The rows are grouped in 3 ways, from coarse to fine. Each group lies inside one group of the grouping before and may be the whole of it. The rows also spread widely along 9 directions, which tell nothing about the answers.
Some rows, each with its group in each grouping after it:
[  7  16  -3   4  12  18   2 -12 -10   9  -7 -14   5 -13  -4   2  -8  -4
  -1   1   0  -7   2   4 -11   3  -5  -7   0   0  -7  17 -10  17  -8  20
  20  -2  -8 -24   1] : dof mon non
[ -1  14  -4 -16  12  13 -11  -8   9   5   3  -2   3 -33 -15   1   1  15
  -8   4  -2 -16   8   4 -14   0   3  19  -3   6  -1 -13  -8  17   5  17
  12  -3 -19 -11   2] : lafu goro Mir
[  2  -6   0   1 -11  -9 -19  -7  10   2  -4  -2  13   6   9 -10  -2 -11
   6   9   0   1 -13  -5   3   0   0 -20  -4  16 -13  14   6  13  17  -7
 -12   6   4 -16  -2] : gukoz pafat pako
[-12   5  -8 -10   0  -3   0  -1  -9 -12  -9 -17  12 -13   0  -7  -4  -3
  -5   2  -4   4  11 -10   6  10  -4  -3   8  -1   2   5   7   8  -6  21
  12  -9 -11 -18 -12] : dof Fav runi
[ -4  -3   5   4  -8  -2 -15   4 -11  -2 -10  -1   0   1  -8   0 -14  -5
  -3  -3   5   5  10  -7  10   0  -1 -11  -1  10  15  23   7   6   2   4
  20   1  -7 -15  -9] : lafu dozu Libu
[ -4  -6   1 -12  -4   0   9 -10  10 -13   9 -14  12  -3   0   0  12  -4
  -3 -17  -8  -7   6  -9   4  13  -2  -8   5  -1 -27   6  16   8   3  18
 -19  13  -6   4 -13] : Gol lino lebi
[-15  -5   0  -1   4 -21 -21  20   2 -18  -5  -5   5  17  -2 -15  -7   6
  -4   5  11  18 -19 -11   9 -12   3  12  -1  10  13   8   6  -8  -9  -6
   2 -12 -13  14 -17] : lagi Kem zur
[ -2 -13  18  11  -6  11  -1   2   8  -2  10   6  -8   4 -18  -5   5  -4
   6  -5  -3   6   1  -4   0  -7   1   7   3  -8   4  13   8  10  -9   4
  16  12  -8   6 -11] : Gol vitus Bam
[ -5 -10   7  -5 -15   2 -19  -6   7   3  -1  17   3 -19 -22  -8  -4 -12
   2   7 -12  -7   7   0   0   5   4 -11  -4  13   4   3  -1  20  23  -3
   7  12  -6 -13  -2] : lafu goro kav
[ -2  -2   1  -6   3  -3 -14   1  11  -4   1   2  10  -3  -9  -5  -2  -2
  -3   1   2  -5 -12   1  -6  -2   4   0  -6  11  -4   1  -1   8   7  -1
  -2  -2  -9  -3  -5] : lafu lofu meben
[ 21   9  10   7  12  16  -7  -9   0  13   2  -5  -1  10  -5   7  -8   7
  -6 -10  14  -5  -8   4 -16  -8   4  -5  -5  -2 -11  24  -3  11   4   6
   6   5  -8  -5  -4] : lagi Tidab tokef
[ -4   2   6   2 -10   0   0  -6   0  -4  -3 -14   3  -8  16   2  13  -5
  10   6  -9  -4  16  -6   6   8 -17   3  11  -1   2   6  17   4  -9  26
  -4   7  -3 -26   0] : lafu lofu zom
[  7   7   1  -3   1   3 -14   3  20   6   9 -14   5  14   9  -4  -7  13
  -5  -2  21   4  -9  -3  -5 -11   4  -7   2  -9   1   4   5  17   0   0
  11 -12  -5 -11  -2] : gukoz pafat Rutob
[ -4  -1   5   0  -1   3   0  -6   4  -3   1  -5  11  -2   2  -4   4  -9
   7   2  -7  -7  -4   1  -2   6  -6  -9  -2   3 -10   4   3  12  -2   7
  -2   4  -4 -13  -3] : lafu dozu Tedit
[ -5  -3  -2  -4   1  -5 -14   4  -2  -8  -4  -1   9   2 -12 -10 -11  -2
  -5  -4   3   5  -5  -4   7  -2   4  -8  -3  10   4  15  -1   7   1  -2
  12  -1  -9  -4 -14] : Gol vitus vosof
[  7  10   2 -14   3  10  -9  -7  22   3  21 -10  10  -2 -13  -2  -8  16
 -13 -18  14  -8   4  -3  -8  -3  12  -9   2 -11  -4  -1   3  26   7  11
  14  -4  -9  -7  -6] : Gol vitus boma
[ -3  -2   2   5  -6  -5  -9   4  -3  -4  -4  -5  10  14   1 -11 -10  -9
   3   3   1   9  -5  -5   6   0  -4 -18   0   2   5  15   3   8   0  -2
   8  -3  -3 -11 -11] : lagi Kem gam
[  1  11  -7  -6   9  -6   0  -7  -5  -7  -7 -36  16   9  26  -1  -4   4
  -7  -9  13   1  -1 -13   4   5  -9  -8   8  -3 -11  17  12   1 -12  23
  -7 -10  -6 -18  -9] : dof Fav gof
[ 17  11   8   4  19  22 -15  -2   5  16   2   8   1  -2 -25   4 -17   4
  -7  -4  14 -10 -16  14 -22 -11   9  -4 -12   5  -3  13 -21  17   7  -7
  23  -6 -13  -5   0] : lafu lofu mef
[ 14  16  14  12   5  31   5  -2   0  16   2  -8 -20 -10  -4  10   3  15
   3   3   4   2  18   5 -14 -13  -9  25  13 -17  14  10   2  14 -25  26
  38  -3 -12 -20   2] : gukoz pafat Bol
[ -3   8  -1 -16  11   1  -1  -3   5 -11   1 -24   6 -11  12   7   8  20
 -10 -12   6  -7  10 -11  -2   4  -2  21   6   0 -11  -2  15  -4  -8  27
 -12  -3 -16   0  -9] : lafu goro Rim
[ -9  -6   3 -12  -4  -6  -2   1  20 -11  11  -2   8  -9  -6 -12  14   3
   0   4  -7  -5  -1  -6  -3   3   1  13   4  -1 -10 -15  15  11   3  14
 -12   4  -7   8  -8] : lagi mulu fidin
[ 12   7   0   5   6   7 -10  -8  -1   7 -10 -10   3   2   9   5  -3   1
   3  -2   8   0  -4   0  -3   0   0  -3  -1  11 -14  22   1   6   1   7
  -2   4  -5 -17  -4] : gukoz fiteg tuf
[  0  -1   4   0  -4  -3 -17  -2  28   5  15 -11  14  13  11 -17   2  -1
   9  14  15   0 -24  -5  -6 -10  -2  -7   2  -8  -3  -1   6  24   2  -2
  -1 -12  -1 -16   1] : dof Fav Mog
[ -8   3  -1   5  12   7  -1  19   1   2  -3   0   2   3 -12  -7 -11  -1
   2   6   5  15 -15   9  -6  -7   3   5  -5  -5   8   0 -14  15 -14 -10
  32 -19 -13  -2  -9] : gukoz fiteg gibug
[ -3   4  -1 -12  12  -3  -7  -2   3 -12  -2 -12  -2  -6  -3   4   8  14
  -7  -7   4  -3   2 -10   2  -4  -1  27   4  13 -12  11  10  -6  -9  22
 -11   7 -18  13 -15] : Gol lino pavub
[ 18   5   8  -4   5   8 -10 -17  16   8  11 -13   3   8   5   6   5  11
  -2 -12  14 -12  -6  -5  -7  -5   1   0   2   3 -23  19   8  12   6  15
 -14  12  -7  -3  -5] : Gol lino pavub
[  1  -2  19   8   7  17  -7   2  12   0  11   5 -23  -8 -20   3  14  17
   3   0   2   1   3  -2  -9 -21  -1  49   7  -3   7   8  10   2 -20  21
  16  10 -20  16 -10] : Gol vitus boma
[ 13   7   4   3   7   8 -19  -6  20  10   5  -2  -3   4   4  -3   2  10
   3   9  13  -4 -18   2 -14 -18   3  13  -3   7 -10   7  -2  12   2   1
   0  -1  -8  -4   2] : gukoz pafat Rutob
[ -9  -6   4  -1  -3   2 -11   7  16  -1   5  10  -4 -11 -16  -8   5   1
   4   8  -4   5  -6   1  -6  -6   7  19  -2   5   1  -7   3  13   2   0
  10  -1 -11   4  -8] : gukoz fiteg gibug
[  1   3   4  10  14  10   2  10  -9   2  -8  -4   5   8  -6  -1  -8  -9
   4   3   4   5 -15  11  -7  -4  -6  -6  -6   0   5  13 -16   7 -15  -5
  21 -12 -11 -12  -3] : lafu lofu meben
[ 18   2  19  20   5  27   4 -13   1  18   5   0  -8   5  -7   5   2  -5
  12  -2   1  -5  -3   8 -11 -10  -7  -2   2  -8  -5  26  -5  18 -12   9
  18  13  -5 -15  -1] : Gol vitus Bam
[ -4   7   0  -8   4   2 -13  -3  10  -1   3  -3   8  -9  -6  -5  -3   7
  -2   3   4  -8  -2  -1  -5  -3   1   5  -3   6   3  -3  -1  13   0   7
   9  -5 -11 -11  -2] : lafu dozu Tedit
[ 13  -4  11  12 -11  11 -11 -19  -6  11  -6   3   2  -3  -4  -1  -3 -15
   9   1  -6  -7   6   1   3   1  -6 -20   1  12  -5  32   1  16   8   8
   5  22   1 -27  -3] : Gol vitus vosof
[  9  -7  16   6  -2  11  -3   3  15   7  16  -2  -3  19  -9  -1   1   1
   5  -8  11   4  -8   0  -3  -8   1  -5   1 -12  -3  16   4  19  -5  -2
  12   4  -6   2  -8] : Gol lino pavub
[-11 -14   5   4 -11   0  10   6  -5 -12  -8  -1   2  -1  -5  -5   5 -18
   6   1 -18  10   5  -4   8  11  -6  -7   5   1  -9   9  11   4  -5   4
   3   9  -3  -2 -12] : gukoz pafat pako
[ -2  -2   1  -5  -3   0  -5  -4   2  -3  -4   6   9 -10 -14 -10  -1 -10
   2   6 -11  -4   0   1  -1   6   0  -9  -2   9  -7   2   0  16  11   6
   2   7  -3  -8  -7] : lagi mulu fidin
[  0   6   4  -2  10  11  12   4   3  -5   2 -20  -4  -4   6  11  10  14
  -5 -14   2   4  12  -5  -5   4  -3  23   8 -10 -12   4  15  -1 -19  26
   2  -1 -14   4 -12] : gukoz fiteg gibug
[ -3 -12   9   1  -4   3   4  -3  -3  -6  -4  -6   6   1   1   2   4 -11
   1  -8  -9  -1   5  -4   4  12  -5 -11   1   1 -13  13  10   3   4   7
  -8  13  -6  -4  -9] : lafu goro kav

New rows, each followed by its group in each grouping:
[-11  -2  -4  -5   9  -5  -5  -8  12 -11   0 -10  10 -12   2 -10  14  -5
   2   8  -7  -8 -17  -5  -9   2  -2  18  -3  12 -27   0   5   2  -2  16
 -21   4  -9   7  -6] : dof mon non
[ -6  -2  -2  -1  12  -9 -20   9   5 -10  -2  -7   5  12   1 -10  -4   9
  -3   1  13   8 -21  -7   4 -15   1  17  -3  14   2  14   1  -6 -10  -2
   0  -5 -14   9 -14] : Gol vitus vosof
[ -9 -20  20  13 -22   0  -7   1   3  -3   1  10  -7   2  -8  -5   9 -15
  14   6 -13   4   7  -6   7   1  -7   0   3   2   8  12  17   8  -2   3
   6  16  -2  -7  -6] : lafu dozu Tedit
[-13   4  -9 -10   4  -5   0   3 -11 -16 -13 -17  11 -13  -1  -5  -3  -1
  -6   0  -4   6  10 -12   8   8  -6   4  10   3   1   6   6   2  -9  22
  10  -8 -12 -12 -13] : dof Fav Mog
[  2  -2   8   9  15   8 -15   0  12   5   4   7  -2   3 -10 -11   4   3
   9  12   5  -3 -29   8 -11 -20   0  23  -6  12  -5  11  -9   6  -9  -5
   5   2 -15   6  -5] : Gol vitus vosof
[ 11   6   9   5  -2  24   2 -14   0  12   5   1   0 -10 -21   2  -9  -4
   0 -10  -4  -7  15   5  -6   2   1 -18   3  -8   2  17  -6  27   1  12
  29  10  -4 -21  -3] : Gol vitus Bam
[ -9   2  -5 -11   2  -7 -17  -2  15  -6   5  -6  11  -9  -3 -15  -2   3
  -4   8   6  -3 -12  -7  -5  -5   4   7  -1   5  -2  -5   3  13   5   7
   0 -10 -10  -5  -6] : dof Fav gof
[ -6  -6  15   6   4  13   7  11   7  -6  12  -2  -9   4 -17  -3   5   5
   2  -8   1   9   0   0  -2  -9  -1  19   6 -16   7   6   7   8 -23   9
  24   0 -15  12 -13] : Gol vitus boma
[ -6   9  -1  -2  12  16  14  -2  -3  -1  -4   0  13 -21 -10  -6   4 -16
   9  11 -18  -9  -4  17 -11  10 -10  -5  -2  -1  -7  -8 -19  19  -9   9
  16  -5 -11 -20   1] : lafu lofu zom
[ -5   7  -1   4  11   8   1  -5   4   1  -1 -14   4  -8   5  -7   8  -4
   8  12  -4  -4 -12   2 -10  -2 -10  13   2   1 -11   4  -3  11 -16  18
   5  -4  -8 -12   0] : dof mon non
[ -7  -1  -3  -5   6  -1  -5  -2  -3 -11  -5  -4   9  -7  -8  -7  -3  -3
  -2  -2  -5  -1  -1  -3   4   2  -1   2   0  12  -5  10  -1   4  -4   9
   5   3 -11  -3 -13] : Gol vitus vosof
[ 12   0  15   2   8  17 -16  -5  12  13   6   7  -7  -5 -20   5  -5   9
  -5  -6   9  -8  -5   5 -16 -10   9  10  -7   3  -4  10  -4  12  10   2
   8   7 -15   3  -2] : lafu goro kav
[ -4  -8  13   6  -2   9   6  13   7  -8   5  -5 -11   3  -6   2   8   4
   0  -6  -2  12   5  -6  -2  -4  -1  20   7 -10  -1   6  16   0 -15  10
  10   4 -11  11 -11] : gukoz pafat pako
[  9   6   9   0  -5  10   0 -10  18   5  16 -13  10   7   8  -5   4   3
   3  -5   3  -8   1  -2  -7   3  -3 -13   6 -15 -10   1  11  21   1  14
  -2   1  -2 -14  -2] : lagi Kem gam
[ 0  0  2 -1  1  8  2  6  8 -2  4 -7  3  3 -2 -4 -1  0 -1 -3  2  6 -3  1
 -4 -1  0 -2  3 -9 -5  1  2 13 -6  3 14 -5 -7 -3 -6] : gukoz pafat Rutob
[ -3   2  10   3  -4  18  14  -4   4   2   8 -13  -1 -11  -3  -2  10  -3
   7   2  -7  -2  15  -2  -6   5  -9   6  15 -23   1   0  11  20 -17  27
  20  -2  -9 -19  -4] : dof Fav runi
[ -3  -6   2   2 -20   0  -7  -7  -2   3  -7   3   6 -10  -4  -2  -2 -16
   6   2 -11   3  16  -3   7  12  -1 -20   3   7  -1  12   9  19  13   6
   7  10   3 -26  -6] : gukoz fiteg gibug
[  5  -2   4   7   7   2  -4   3 -12   0 -10  -2   7  15  -4  -2 -12 -10
   0  -4   4   7 -14   3  -3  -1  -1 -16  -7   6  -7  24  -6   4   1  -7
   7   2  -6  -3 -11] : lagi Tidab tokef
[ -7   3  -4   6  13   2  -3   4 -21  -7 -23  -9   4  -5  -2  -6  -6 -11
   4  12  -3   9  -8  -2   3  -3 -10   8   1  14   1  21  -8  -1 -15  10
  15  -6 -12 -11 -11] : dof Fav Mog
[-15 -12  12  -4  -8  -1 -11   6   8 -10   1   9 -12 -20 -16  -4  12   6
   2   9  -9   1   9  -8   1  -6  -1  35   4   7  12  -6  15   0  -4  12
   5   7 -16   8  -9] : lafu goro Rim
[ -2 -14  10   5 -19   2   3 -13   7  -1   5  -1   9  -1  -2 -10   7 -25
  11   3 -13  -3   0  -5   1  11  -6 -22   4  -6 -14  10  12  21   8   8
  -6  12   4 -16  -5] : dof Fav gof
[ -8  -7  -9  -7  10 -17 -12   6   3 -16  -8 -15  25  16   8 -15 -10  -9
  -5   0  11   8 -30 -10   5   1   2 -16  -7  13 -18  13  -1   0   5  -9
 -16 -11  -6   4 -15] : dof Fav Mog
[ -1   2   1  -4  -8   2  -4   1  13   1   6 -11   4  -3   5  -1   2   3
   1  -3   3   3   9  -5   1   6   2  -3   6  -8  -2   0  12  16  -1  10
   8  -2  -3 -17  -5] : gukoz fiteg tuf
[ -6  -5   0   7   1   0   4   1 -14  -7 -18  -6   1  -2   6   3   7 -12
   8   2 -11   9   2  -3   6   7  -7   6   2  13 -12  18   6  -5  -9  10
  -3   9  -7  -5 -13] : gukoz fiteg gibug
[ -3  -2  -1 -15  -8  -2   6 -11  11 -11  10 -17  14  -5   2   1   8  -1
  -6 -19  -5  -8  13 -10   5  15  -1 -14   7  -3 -21   4  17  14   6  21
 -14  10  -5  -4 -12] : Gol lino lebi
[-10 -14   6   1  -9  -3  -3   1  -8  -8  -8  -2   2  -7  -1   0   5 -12
   4   1 -12   3   9  -7   8  10  -7  -3   1   6  -2  10  12   1   0   8
  -3  11  -7  -6  -9] : lafu goro Mir
[-12   4  -7  -6   9   5  14   4  -4 -14  -9 -12   3 -16   2  -2  10  -2
   2   4 -15   3   5   2  -2   6  -9  17   7   1 -11  -6   1   1 -17  19
   6  -3 -13  -2  -9] : gukoz pafat Rutob
[ 12  18   8   0   9  13  -8  -2   9  10   8 -20   2   3  10   7  -3  18
  -3  -5  18  -6   5   0  -8  -8  -6   6   6 -12   9   7   6  11 -12  20
  15 -10 -10 -23   2] : lafu lofu zom
[  3  -7   7   3  -5   5 -11   0  13   2   2   5  -3  -2 -10  -1   2  -2
   3   0   1   2  -3  -2  -3  -2   7   5  -2   5  -9   9   6  10   8   0
   1   8  -6  -2  -7] : gukoz fiteg tuf
[  2   8  -1   2   6   5 -13   1  25  12  10  -5  11   6  10 -15   1   0
  12  19   9  -1 -29   8 -13 -12  -3  -1  -5   1  -8  -6  -9  23  -2 -10
   6 -12  -3 -15   6] : gukoz pafat pako
[ -8  -6   3  -1  -5  -1  -4   6   8   1   4  -7  14   6   7 -12   0  -9
   9   8  -1   2 -10   2   2   5  -8 -15  -1  -5   1  -2   0  18  -1  -6
   5  -7  -4 -17  -2] : lafu goro kav
[ 12  13  -3  -4   5  11 -13 -13   9  10  -2  -6   4 -10   1   1  -4   6
  -3   2   5  -9  -1   3 -11  -4   2  -3   0   8 -10   7  -4  18   9  11
   6   1  -6 -18   1] : gukoz pafat Rutob
[ -5 -12   7  -2 -10  -2  -8  -3   4  -8   0  -2   2  -4 -11  -5   0  -7
  -3  -3  -2   3   5 -12   2   3   4  -1   4   0  -3  12  16   7   7  11
   0   7  -7  -1 -13] : dof Fav runi
[ -1   2   4  -4   0   5  -2  -4  11   1   4   0   6 -10  -6 -10   8  -3
   6  10  -9  -8  -2   2  -7   2  -3   5   2   1  -8  -6   2  18   2  12
   1   4  -5  -9  -2] : lagi mulu fidin
[  4   0   7   2   6   4   0  -5 -10  -9  -9  -6   1   2  -9   4  -3  -2
  -7 -14  -4   1   4  -6   0   3   1   1  -1   8 -14  22   7  -7   0  15
  -6  12 -12   9 -16] : lagi Kem gam
[ -6  -6   8   7  -5   1  -8  -1  -8  -1 -11   1  -4  -8   4  -2   6  -6
  12  14  -7   1   3  -3   4  -2 -11  12   2  11   5  14   5   1  -7   8
   3   8  -7 -14  -4] : lafu goro Rim
[  2   0   9   2  16  11  -3   5   7   2   3  -7  -1   4  -3   2   2   8
  -1  -3   7  -1 -12   3 -10  -6  -2  15  -3  -3  -6   5  -2   4 -10   4
   4  -2 -16   6  -5] : lafu goro kav
[  4  -8  21   6  -7  10 -12   3  15   3  12   6 -11   1 -16   3   4   5
  -1  -6   6  -1   5  -3  -7  -8   4  13   2  -7   8   7  14   8   2   9
   8   8 -10   2  -5] : lafu lofu zom
[ 10  10  12   4  -3  13 -15 -10  16  13  13 -13  -8  -3   1   0   1  16
  -1   1  17  -5   7  -8 -10 -13  -1  14  11 -14  11   8  13  20  -6  23
  18  -4  -8 -20   2] : dof Fav gof
[  8   1   1  -9   9  12   4  -8  11  -4   3  -5   3  -6 -11   4   2   3
 -10 -17  -1  -7  -1   1 -13   4  10   1  -2   1 -28   3   3   8   8  10
  -7   8 -10  11  -9] : gukoz pafat Rutob
[  5   0   9  15   6  10  -6   5  -7   9  -5  -3  -4  16  -4  -2  -7  -5
  11   7   9   9 -13   6   2 -12  -8  -3  -1   2   8  28 -11  13 -17  -4
  24  -2  -8 -12  -7] : Gol lino pavub
[-12  -6   2   1  -1   6   7   6  -7 -10 -11   3  -4 -15 -15  -2   4 -11
   2   5 -18   7   7   1   1   5  -3  11   3   7  -5   4   1   3  -8   9
  12   7 -10   2 -10] : gukoz pafat pako
[ 11  10   9  -6   3   8 -15  -8  15   2  10  -6  -3  -6 -12   3  -2  21
 -12 -10  10  -8   8  -7 -11  -7   9  14   4  -2   0   5  10   9   4  21
   5   3 -14   0  -6] : lagi Kem zur
[  0   8  -7  -8  15   0   1  -4   2  -5  -2 -17  20   2   8  -1  -5   0
  -5 -10   6  -9 -12   0  -4   6  -2 -11  -6   7 -21   7  -3   5  -1   8
  -7  -6  -9  -5  -6] : lafu dozu Libu
[  4  -6  12   5   3  13  -2   2   9   7   8  -2   1   2  -5   1   2  -1
   4  -1   3  -2  -6   3  -9  -1  -1  -1  -4  -9  -3   5   1  14  -2   0
   7   2 -10  -4  -2] : lafu goro Mir
[ -1   6  -1  -5   1   7  -5   0  15   3   4  -4   4 -11  -2  -3   3   4
   2   3   1  -2  -1   1  -7   1   3   8   2  -1  -7  -4   2  15   0   9
   7  -4  -8 -12  -3] : gukoz fiteg tuf
[ 19   8   8   4  12  21  -9 -21   2  15  -3   9   6 -11 -16   6  -6  -4
   1  -4  -1 -21  -8  11 -19  -1   4 -10 -12  15 -22  17 -15  17  14   4
   2  13  -8 -12   2] : lafu dozu Tedit
[ -4   4   3  -5  22   7  -6   7  24  -5  17  -5   5   3 -10 -12   6  15
  -1   1  10  -3 -27   5 -15 -16   4  29  -4  -3  -9  -8  -6   8 -16   2
   4 -10 -20  18  -9] : Gol vitus vosof
[ -3 -10   7  -1  -3   3  -9 -10  23  -1  14   7   9  -3 -10 -14   9  -9
   9   5  -6  -7 -17   1  -5  -4   3  -2  -4   6 -16   0  -1  18   8  -3
  -9  11  -3   2  -5] : Gol vitus Bam
[ -7  -5   2   9  13  -2 -17   1   0  -5 -10   2  -4  -2  -8  -8   4  -3
   4  14   1   2 -25  -3  -7 -14  -1  27  -8  20  -9  18  -2  -6  -8   4
  -4   3 -13  11  -8] : dof mon non
[ -2   4  -3  -1   8   5   2  -8  -2  -2  -5  -8   7  -9   1  -2   8  -7
   8   6  -9  -6  -6   3  -1   1 -10   6   1  12 -15  12  -5   9  -9  13
  -3   6 -10  -9  -6] : Gol lino lebi
